The first 9 rows are patterns. Each new row is the sum of 3 different patterns, raised or lowered, with some noise. Before adding, each is slid sideways (what falls off one end comes back at the other) and multiplied by a number that may be negative. Names go in the order of the patterns.
In the rows, zero is written as 128.
Some rows, each with the names of its patterns after it:
[102 132  96  80 131 161 110 133  94  97 146 154 114 132 129 111 158 101
 118 150 101 131 172 123 111 146 128 144 119] -> (5)
[112 175 111 103 114 125 136 125 138  93 156 132 102 147 146 142 129 113
 169 136 128 129 123 158 115 143 125 123 124] -> (8)
[126 137 124 177 115 155 140 165 113  97 101 135 120 122 153 133 102 125
 136 145 110 108 121 129 153 136  76 107 106] -> (1)
[131 109 138 129 149 131 112 144 147 143 134 120 149 127 145 158 147 120
 125 146 146 105 131 141 144 119 152 121 122] -> (4)
[113 125 134 157 121 107 160 127 147 133 154 117 143 140 125 147 134 101
 124 165 108 130 115 128 129 145 147 135 137] -> (2)
[126 134 135 104 126 134 116 167 147 104 113 143 146 113 140 156 157 126
 119 172 127 134 139 127 135 116 137 115 149] -> (6)
[128 134 152 156 134 123 125 132 170 130 164 150 125 104 119 145  94 101
 110 152 143 149 123 116 109 117 109  86 119] -> (3)
[133  93 156  99 142 121 127 126 129 114 132 130 120 114 130 124  98 153
 114 112 115 106  81 125 137 147 110 121 151] -> (7)
[104 120 142 120 105 138 129 120 125 136 115 151 126 106 119 159 105 143
 143 111 117 102 142 150 158 144 112 160 128] -> (0)

New rows. What belongs after each?
[ 99 120 142 108 133 119  80 136 121 147  71 143 113  88 120 143 134 113
 103 119 136 130 108 116 116 112 125 132 105] -> (8) (4) (2)
[124  53 120 124  76  80 143 123 138 159 126  93  53 131 126  70  73 124
 105 120 101 106  76 103 153 149 116 116  91] -> (1) (6) (7)
[103 142 147 129 136 113 134 153 121 152 128 108  98 150 102 109 113 102
 127 124 130 132  86 105 118 115  98 100 142] -> (8) (3) (7)
[144 151 125 145 139  67 105 140 118 145 125 124 139 157 137  86 118 174
 148 138 118 142 121  52 139  76 102  77 154] -> (1) (6) (3)
[ 79  99 165 115  70 112 138 106  90 114 104  97  75 120 135  85 118  48
  58 123 107 108 109 119  70 112  88 107 132] -> (5) (4) (0)
[105 151 155 176 172 208 177 164 104 168 200 140 144 185 145 171 137 125
 164 183 133 149 168 137 155 180 173 176 183] -> (6) (7) (0)
[126 156 173 184 160 107 139 180 143 164 173 133 114 107 142 192 142  81
 125 138 140 133  92 136 123 132 177 155 168] -> (1) (6) (3)
[137 192 194 123 162 167 157 148 155 106 124 110 116 194 177 220 135 151
 170 177 121  86 120 178 144 179 197 154 122] -> (8) (1) (3)
[189 136 117 168 148 180 135 168 145 148 139 164 162 139 110 133 178 111
 141 132 136 132 171 166 144 147 135 143 148] -> (4) (2) (6)
[132 192 114 126 174 130 130 135 149 138 158 101 116 142 118  97 133 141
 180 117 117 139 141 150 111 153 142 168 121] -> (8) (6) (0)
[110 112 153 156  68 157  85 145 139 122 146  88 113 144 154 136 103 126
 147 134 127 109 150  92 109  90 131 172 113] -> (8) (4) (7)
[161 115 110 108 134 119  85 130 123 120 115  83 124 144 103 103 106  99
 104 157 136 109 127  86 101 137 148 106  76] -> (4) (2) (6)
[140 123 127  90  74 110  61  59 113 136 123 124  92  78 152 134  93 132
 117  61 142  99  84 144  82  89 163 108  96] -> (5) (2) (0)
[152 101 136 106 126  96 125 104 106 127 126 114 122 100 118 141  99 116
 127 134 117 168 101  88 102 125 129 111 102] -> (5) (4) (7)
[112 171 148 177 145 151 171 125 132 170 171 147 144 153 164 126 145 148
 179 129 183 155 140 150 153 153 108 147 171] -> (6) (7) (0)
[107 110  88  55  89  66  76 144  90  17 108  32  24 116 138 148  52 103
 117 105  61  81  52 139 110 101 115 138 113] -> (3) (7) (0)
[ 78 147 106 139 123 109 115  75 129 131 155 139 130 115 116 110  97 126
  84  96 123 110 117  98 127  93 127 133 115] -> (2) (7) (0)
[120 164 158 162 137 133 145 172 187 136 159 160 132 107 153 157 134 136
 130 163 161 137 143 163 176 161 126 165 173] -> (8) (2) (0)
[ 84 114 138 142  84 128  94  51  98 158 114  99  77 141 138 124 100 111
  90 148 154 117 139 114 107  70 147 117  94] -> (5) (1) (4)
[173 167 159 143 128 139 146 201 135 156 167 144 130 170 189 163 165 179
 184 128 174 118 159 189 178 174 215 142 133] -> (1) (3) (0)
[ 77 155 128 142 175 123 119 127  87  98 138  65 116 100  73 169 128 110
 112 136  67 111  85  85 161 120 149 200 106] -> (5) (6) (3)
[179 151 148 162 137 137 158 132 139 155 155 151 172 155 163 169 169 153
 158 143 198 168 150 158 164 121 159 121 162] -> (5) (3) (7)
[159 103 146  93 123  80 111  87 118  71 142 152 131  98 127 151  63 126
 159 142 125 129 150 117 106 134  97  92 144] -> (1) (6) (7)
[139 176 162 119 134 160 146 149 139 132 167 160 148 193 131  98 144 172
 113 133 131 169 144 164 156 178 137 103 161] -> (5) (4) (7)
[130 118 129 138 188 141 143 152 151 146 143 220 123 203 168 136 131 164
 187 123 130 166 180 150 173 155 156 109 144] -> (8) (4) (3)
[ 65 141 124 126  82 146 124 110  88 128 144  79 122 103 139 113 118 110
 103 119 111 114 154  92 131 161 133 130 105] -> (6) (7) (0)
[114 126 126 118 120 103 111 172 107 116 110 121 116 106 128 145 157 121
 106 176 123  97 133 129 128 102 131 102 122] -> (2) (6) (0)
[ 82 119 106 116  85 126 150  58 122  77 119 118 114 151  67 103  91  91
 106 110  94  56 151  96  79 109 123  95 129] -> (8) (2) (0)
[111 100 124 162 127 108  73 129 180  93 143 110 112 106 100 130  92 129
  74 134 167 145 102 150 126 125 106 136 124] -> (1) (2) (6)
[159  67  71  75 114 119 112 128  47 138 104  85 143 155 109  84  74 158
 113  75  83 117 122 121 108 101  90  98  59] -> (8) (1) (7)
[137  99 147 110  83 101 139 132 107 115 111 102 103  94 105  67 114 119
 126 122  92 110  24 130  75  49  87 130 143] -> (8) (1) (3)
[154 150 125 145 170 170 177 122 150 140 205 121 164 167 117 130 120 174
 182 152 140 145 193 132 117 141 154 130 145] -> (8) (2) (0)
[ 72 131 140 114 194 149 115 149 118 123 194 138 183 145 122  84 115 184
  57 118 151 167 150 196 149 106  98 144 123] -> (3) (7) (0)
[158 151 202 121 142 175 180 149 124 122 141 135 140 168 176 136 118 163
 195 129 120 125 137 170 169 128 142 142 155] -> (1) (2) (3)
[125 132 121 134 103 138  93 112 119 109 129 119 129 102 133 148 114 117
 127 138 123 111 135 136 142 124 100 164 108] -> (8) (6) (0)
[146  64  96 142  79  54  74 116 107  36  90  98  82 118  69 120  90 110
  91 126 118  43 149 129 122 119  71  87 108] -> (8) (2) (6)
[150  90  82 109 135 152 134 102  62  85 116  82  95 130 146 108 154 160
 134 106 110 112 142 129 123 144 137  93  87] -> (1) (3) (0)
[ 71 121 129 102 109  69  90 127  93  73  95 112  76  99  69  39  92  91
 101 118 121  59 138  83  57 121 107 108 126] -> (5) (8) (1)
[137 138 136 126  72  65 133  99  67 112 136  94 105 124 128  90  68 122
 154  90 163 118 110  78  92 114  76  95  88] -> (4) (6) (3)
[174 168 120  90 120 100 183 154 118 154 105 104 109 122  91 132  89 105
 163 146 114 163 146 154 160 135 128 129 106] -> (5) (1) (6)
[129 125 154  96 158 161 141 120 131  88 135 144 172 101 123 175 152 118
 178 129 132 142 162 124 145 124 131 130 159] -> (2) (7) (0)
[158 187 161 177 161 170 131 179 182 112 161 148 169 149 177 182 170 153
 121 195 136 143 179 171 184 169 161 171 174] -> (8) (6) (3)
[120 105 161  97 141 128 123 147 109  87 127 135 121 117 140 132 122 117
 125 150  95 133 118 124 124  58 116  89 148] -> (1) (4) (6)
[123 109 130 125 125 127 113 109 164 114 163 177 100 105 119 137 169 171
 137  79 166 141 123 135 113 149 118 138 137] -> (5) (8) (0)
[ 95  73 122 129  79 134 119  98  78 141 106  88 110 101 126 145 117  36
 108 105 108 121 125 141  84 133 128 150 107] -> (1) (2) (0)
[102  95 142 143 146 121 116 126 107 115 136 118 133  92 154 133 113 110
 108 122 163 133 120 114 104 130  94 130 118] -> (8) (1) (0)
[165 158 149 181 130 174 183 168 138 122 152 138 169 112 151 191 142 132
 154 143 145 121 132 159 141 144 167 163 119] -> (5) (6) (3)
[172 142 175 141 108 111 135 132 126 144 126 136 101 152 140 135 164  99
 185 160 169 122 121 126 159 159 157 137 171] -> (4) (3) (7)
[158 131 170 181 120 138 101 152 155 112 135 175 111 171 160 127 119 156
 121 154 136 124 141 133 127 139 169 102 144] -> (5) (8) (7)
[122 127 134 127  93 140 143 149 121  91 119 122 141  95 139 163 120 128
 135 136 135  88 103 138 122 105 115 157  89] -> (8) (1) (2)
[119 110 149 195 137 180 142 173 167 205 163 148 114 159 163 165 203 151
 119 176 183 170 144 176 128 159 180 162 138] -> (8) (1) (2)
[ 73  79 101  72  49  94 112 130  87  82  97  99 104 134  43 104  87  92
  92  89 134  76 105  91 129  92  82  59 111] -> (1) (3) (7)
[130 133 127 107  83 147 107 120  95 106  91  82 114  92 104  93 133 109
 130 118  96 109 138 102 141 141 107 100  71] -> (8) (3) (0)
[110 121  87  86  61 133 123 114  92  88  81  90  90  41  99  94  68 151
 121  79  83  84 107 147 104 129 161  94  37] -> (5) (8) (3)
[113 145 154 140 157 147 176 149 141 168 189 170 117 218 157 215 186 162
 126 150 111 158 173 131 191 184 108 170 161] -> (5) (1) (4)
[174 147 158 180 179 147 163 174 153 153 186 200 127 108 141 183 130 162
 168 204 159 138 202 177 149 160 165 171 136] -> (6) (7) (0)
[135 116 153 120 139 113 132 134 135 152 150 114 100 152 165 158 137 107
 152  99  69 125 175  93 110 114 110 139 134] -> (5) (8) (0)
[133 125 121  83 132 138 127 120 145 147 151 164 115 116 163 150 115 156
 148 123  77 140 129 106 106  91 154 136 156] -> (8) (2) (3)
[ 92 132 111 107 176  54 119 139 156  77  76  98 106  87  76 135 139  57
 100 123 121 104  94 116  97 139 104  68  99] -> (1) (2) (6)
[138 102  92  53 138 130  86  80  81  82 105 109 155 111 119 135 117 111
  98 109  75  92 122  67  94  97 118  45  77] -> (2) (6) (3)
[164 148 145 151 128 109 133 159 144 140  98 146 129 124 110 167 142 104
 168 157 162 124 114 116 128 162 121 147 162] -> (6) (3) (0)
[191 153 144 156 169 152 167 208 164 165 176 170 190 160 160 126 166 163
 138 184 122 134 111 145 166 170 167 124 196] -> (8) (3) (0)
[139 105 134  67 127 168 128 110  87 128 103  73 134 151 131 113 138 171
 136 111 110 113 168 105 168 159 150 166 107] -> (8) (1) (3)
[ 79 114 134  76 114 121 108 100 108  94 136 110 113  94 127 101 110 160
  75  97 104 113 128 158 120  76  91 127 111] -> (8) (2) (7)
[161 136 142 114 160 105 133  59 105 163  79 144 170  81 100 126 136  97
 104  79 121 112  52  62 127  62 147 104  60] -> (5) (1) (6)
[169 145 121 121 120 109 104 139 156 160 114 173 153 156 120 115 119 116
 167 134 144 141 161 120 130 136 143 104 110] -> (2) (3) (7)
